All groups share one centre, and each spreads out both ways along 14 directions, with some noise.
In the rows, zero is written as 128.
Known rows, each followed by its group:
[116 160 122 142 138 135 163 109 154 114 139  95 132 114 112 127 137 151]
L
[142 170 144 120 128  96 163 130 174 129 120 159 162 129 131 101 177 153]
B
[137 132  89  79 151 150 113 148  95 140  98 125 142 151 119 169 142 151]
S
[163 203 129  80 160 141 105 155 147 101 116 122 144  84 137 144  98 114]
H
[118 117 153 118 140 109 140 144 148 163 132 146 125 122 126 137 136 109]
L
[151 127 146 131 160 148 100 158 125 118 124 119 124 102 139 149 108 109]
B
[125 135 143 123  77 133 157 105 115 109 149 130 158 153 106  99 100 105]
S
[132  83 129 196 149  54 120 121 151 142 192  79 126 128 153 154 170 101]
H
[116 103  78 103 132  89  93 136 126 116  96 137 139 127  76 111 142 126]
L
[152 112 136 157 137 111 147  97 131 116 153 120 115 137 158 121  91  93]
B
[102 117 103 109 125 101 117  88 152 155 128 110 120 125 101 102 174 124]
S
[111 143 122 100  82 156 137  86 129 122 134 144 109 158 125 123 119 157]
S
[ 93 131  98 136 129 178 155 145 133 138 119 163 149 155  85 109 137 146]
H
[136 142 171 167 113 124  96 115 111 103 134 150 146  96  98 119 123 105]
S
[124 154 138  84 113 123 216 142 185  99 136  59 150 124 127  87  68 131]
H
[140 121 138 118 126 136 155 135 116 117 155 104 120 130 151 101 115  54]
H
[126 192 108 124 131 189 107 127 107 115 104 132 118 132 119 168 132 159]
H
[ 73 100  85 134 122 144 129 160  97 141 140 131 139 120 101 102 124 120]
H
[107 115 149 137 117 128 121 124 141 152 108 110 111 108 115 118 103 119]
L
[125 153 145 133 126 174 108 178 107 137 174 119 160 111 133 156 112  81]
L
[115 174  54 161 125 123 115 103 156 112 144  91  97 143 150 159 139 165]
L
[130 132 163 143 136 136 178  94  88 142 162 125 185 147 123 136  73 113]
S
[115 149 125 110 142 140 150 150 155 154 151 129 124 143 145 162 122 127]
L
[ 93 147  99 118 118 173 139 145 102 136 118 153 141 143 102 120 103 141]
H
[ 96 101 136 132 119 128  94 151 100 118 151 159 103 112 118 153 124 143]
B
[123 178 116  91 118 165 146 143 137 103 126  87 129 100 127 111 171 169]
H
[ 80 111  90 119 150 102 120 123 121 161 115 112 106 140 101 158 157 118]
S
[136 153 126 122  77 127  94 127  59 126 145 107 117 112 167 123 144 139]
H
[114 137 160 119 125 148 136 100 149 128 171 181  88 128 157 131 120 131]
B
[112 163 157  94 142 130 167 107  89 151 139 120 132  99 128 128 137 128]
B
[107 119 155 134 113 153 112 165 158 148 144  92 127 137 102 153 151  63]
B
[118 149 116 102 135 127 185 111 173 117 104 129  86 147 134 107 117 156]
B
[127 115 102 110 140 146 153 107 101 110 118 115 104 156 119 131 131 135]
L
[156 125 131  86 114  97 105 140 156 119 207  83 163 112 150 135 156  93]
B
[139 159  82 100 101 109 140 127 136 109 135 146 121 142 149  93 169 136]
S
[132 177 121  90 110 147 123 142 114  98  94 105 107 101 134 131 116 165]
H
[125 156 161 183 175  98 149 140 112 135 136 124 121  88 156 159 132 126]
S
[118 144 120 111 118 144 133 119 164 119 149 170  98 147 148 152  99 162]
B
[122 155  94  91 111 150 120 116 119 134 115 141 173 175  89 156 118 150]
L
[112 116 103 125 140  87 119 103 125 146 113  78 132 141 105 169 105 116]
B
[115 173 105 120 130 150 120 112 111 144 114 126 136 143 112 147 121  92]
L
[110 136 104 144 147 125  72 134 147 133 101  96  63 104 129 160 187 117]
S
[105  94 119 143 149 151  67  94 107 108 119 156  62  95 102 119 153 126]
H
[132 166 156  92 136 145 112 114 171 170 101 181 175 136  92 126 165 138]
B
[ 99 132 123 154 154 122  88 135 147 132  90 121  70 103 112 169 179 158]
S
[125 163 128 119  95 147  68 150  89 147 149 113 156 107 122 150 172 118]
H
[135 148 101 145 118 137 115 132 150  86 150 136 120 135 132 124 148 128]
L
[ 99 152 164 146 131 127 154 117  89 132 142 132 103 100 132 131 135 111]
B
[121 127 157 134 153 142 132 139 162 156 114 137 138 127 118 148 109 118]
B
[138 126 118 153 152 147  92 141 134 126 112 117 136 112 115 135 105  89]
B
[ 90 172  93 156 176 161 120 146 201 131 104 144 136 121  81 168 122 183]
H
[117 128 104 135 118 136 140 162 140 105  95  96 122 142 100 128 101  96]
B
[107 127 119 119 138 102 138 138 149 126 135 188 110 145 115 137 193 153]
L
[104 160 153 136 116 136 126 109  97 105 129 115 135 113  76 138 126 118]
S
[144 152 143 123 117 123 152  95 146 116 133  90 109 127 153 133 134 148]
L
[131 108 132 167 107 114 103 139 135 136 169 100 124 107 160 116 160 116]
H
[ 66 153 107 137 116 152 167 109 159 126  84  94  78 133  92 116 126 133]
L
[169 123 124 115 127 130 144 123  75 118 127 171 142 154 159 116 111 109]
H
[131 103 150 160 141 192  89 115  96 118 107 134 126 112  99 124 120 122]
S
[105  49 149 107 129 144 154 140 135 158 142 128  98 148 142 138  66 136]
L
[116 150 103 126 150 149 153 103 141  96 128 142  90 139 122 124  64  83]
H
[120 125 103 148 145 165 127 163 155 131  93 103 116 145 119 146 118 137]
S
[104 134 132 139 119 132 180 104  71 128 138 110 125 134 118  99 127  84]
S
[117 136 138  88 131 147 122 105 137 166 112 114 134 118 120 118  93 122]
S
[141 139 175 163 140 123 163 110 130 135 121 179 154 128 116  96 102  87]
B
[ 91 106 166  96 105 134 121  95 110 157 120 119  99  99 110 100 117 104]
L
[ 88 130 106 129  95 143 128 145 126 119 152 116 145 147  89 170 168 212]
L
[181 146 142 143 147  76 120 136 131 145 117  95 137 104 178 127 202 119]
S

New rows. What belongs after each?
[124 150 112 130 139 120 106 117 206 131 147 163 126 126 132 146 106 134]
B
[121 126 147 113  93 123  96 120 123 155 149 100 137 106 124 109 192 131]
H
[143 128 111  91 108 159 110 119 163 120 134  94 160 158 107 144 122 138]
S
[119  89  94 201 122 106 141 144 115  88 120 151 115 131 120  76 111 124]
B
[107 107 112 139 154 132 113 139 151 161  97 100 106 104 117 111 130 108]
S
[149 133  89 100 127 127 135 150 110 121 126 137 123 142 163 112 163 139]
S
[118  78 150 129  88 120 132  84  97 151 154 108 112 109 148  88 153 182]
H
[150 132 147 100 117  98 122 112  89 135 107 120 134 135 130 144 147 137]
H
[139 142 138 110 129 110 132  89 131 120 111 123  96 104 137 100 156 127]
L
[150 132  88 171 143 117 122 133 116 116 115 102 124 128 154 125 141 150]
B
[110 159 111 104 129 160 164 129 136 137 102 143 122 153 117 128 111 118]
H
[112 147  83 141 167 140 113 141  84 111 136 129 105 140 112 172 166  93]
H
[129 139  90 137  95 130  75  72 118 151 130 126 124 150 141 148  99 140]
L
[142 178 140 147 135 143  99 119 134 146 139 115 143 101 139 130 186 103]
B
[152 120 166  44 126  99 145 134 132 147 107  94  95 120 161 126 139  84]
L
[136 139 133 139 136 145 121 107 143 134 172 129 148 115 134 122 158 151]
H
[ 97 109 142 176 134 151 136 131 113 146 138 117 143 135  99 151 103 132]
L
[ 87 113 124 162  87 139 132 152 124 157 124 100 119 125 131 123 112 148]
H
[141 152 131 144 135 151 121 103  99 121 100 117 108 114 138 124 127 111]
L
[126 124 119  99 120 141 129 149 167 135 138 112 120 134 136 133 168 148]
B
[120 152 129 141 123 181 127 115 122  92 158  80 111 110 124 132 116 130]
H
[129 143  87 153 108 105  89 145 161  99 145 126 140 136 123 151 102 130]
B
[149 149  96 144 128  77 105 108  80 144 106 171 135 166 149 179 116 151]
H
[160 112 159 121 114 121 120  65 107 115 169 202 145 154 133 115 161 137]
L
[119 149 130  78 150 137 176  92 131 127 124 103 145 132  92 130 159 169]
H
[ 99 151 106 133 111 121 102 194 116  84 105 140 151 102  78 123 102 127]
B
[ 89 103 116 177 158 136  93  57 159 106 173 118  73 106  99 146 126 129]
H
[ 85 151  99 124 130 119 134 114 146 134 117 123 107 127 100 127 157 128]
L
[116 117 108 161 110 123 112  70 162 133 158 142 131 153 127 125  92 134]
L
[105 130 116 177 103 136 100 157 123 150 125 113  97 130 153 151 149 122]
H
[134 118  51 192 111 148  99 136 140  73 127 118 107 149 143 108  62 109]
B
[134 130 117 154 157 107 110 117 137 133 111 137 126 105 131 113 111 102]
L
[140 133  58 100 123 174  97 161 135  88 127 108  86 133 154 102 165 130]
S
[150 112  78 162 143 173  72 152 145 116 106  98  97 136 146 146 127 129]
B
[167 162 117  93 108 120 144  76  92  68 136 126 102 156 131 126 146  85]
H
[107 160 141 174 116 151 111 117 101 141  90 105 137 110  96 144 134 156]
L
[128 144 135 139 144 117 150 154 147 127  93 154  96 151 126 137 165  88]
L
[120 134 121 134 142 133 128 109  82 122 134 109 121 110 118 137 157 131]
L
[133 131 139 123 104 113 138 137 136 137 108 116 129 129 134 115  98 127]
H
[130 170 115  91 137 151 143 113  93 130 119 169 127 160 122 152 169 133]
L
[150 138 100 126 125 165 111 111 113 127 130 107 116 156 171 158  74 135]
L
[132 140 116 139 188 145 136 132 165 100  91 144 105 107 124 137 132 201]
H
[114 171 111 108  95 142 148 108 160 137 119 124 126 149 133 116  95 124]
S
[136 104 109 105 141 140 134 130 107 121 134 206 113 109 175  67  75 114]
H
[142 134 153 137 124 119 144 123 109 117 141 139 131 126 150 128 134 155]
S
[133 147 123 149 123 114 130 131 156 105 152 127 129 123 136 129  90  98]
B
[120 111 136  96 124 120  73 107 138 132 164 138  91 129 134 177 119 126]
B
[ 89 110 130 135 111 130 135 170 141 161 124 104 142 110 122 108 129 151]
H
[136 137 146 119 139 117 130 171 134 130 107 142 134 114 132 142 149 151]
L
[123 109 150 142 122 153 128  62 114 126 153 120 108 150 103 143  97  84]
H
[ 65 159 111 113  64 124 135 116 117 118 104  49  62 113 117 133 104 140]
H
[ 89 149  85 154  91 160  88 157  82 125 152 109 147 107 117 137 134 183]
H
[ 98  94 106 153 125 159 117 148 129 112 131  68 143 107  99 126  60 158]
L
[116  95 124 156 155 141  74 110 136 115 134 165  89 103 108 112 142 101]
H
[ 98 148 125 120 138 126 141 154 115 107 109 110  99  99 117 149  94 128]
B
[ 96 136 108 144 131 144 116 112 169 102 117 132 100 107 101 110  99 160]
H
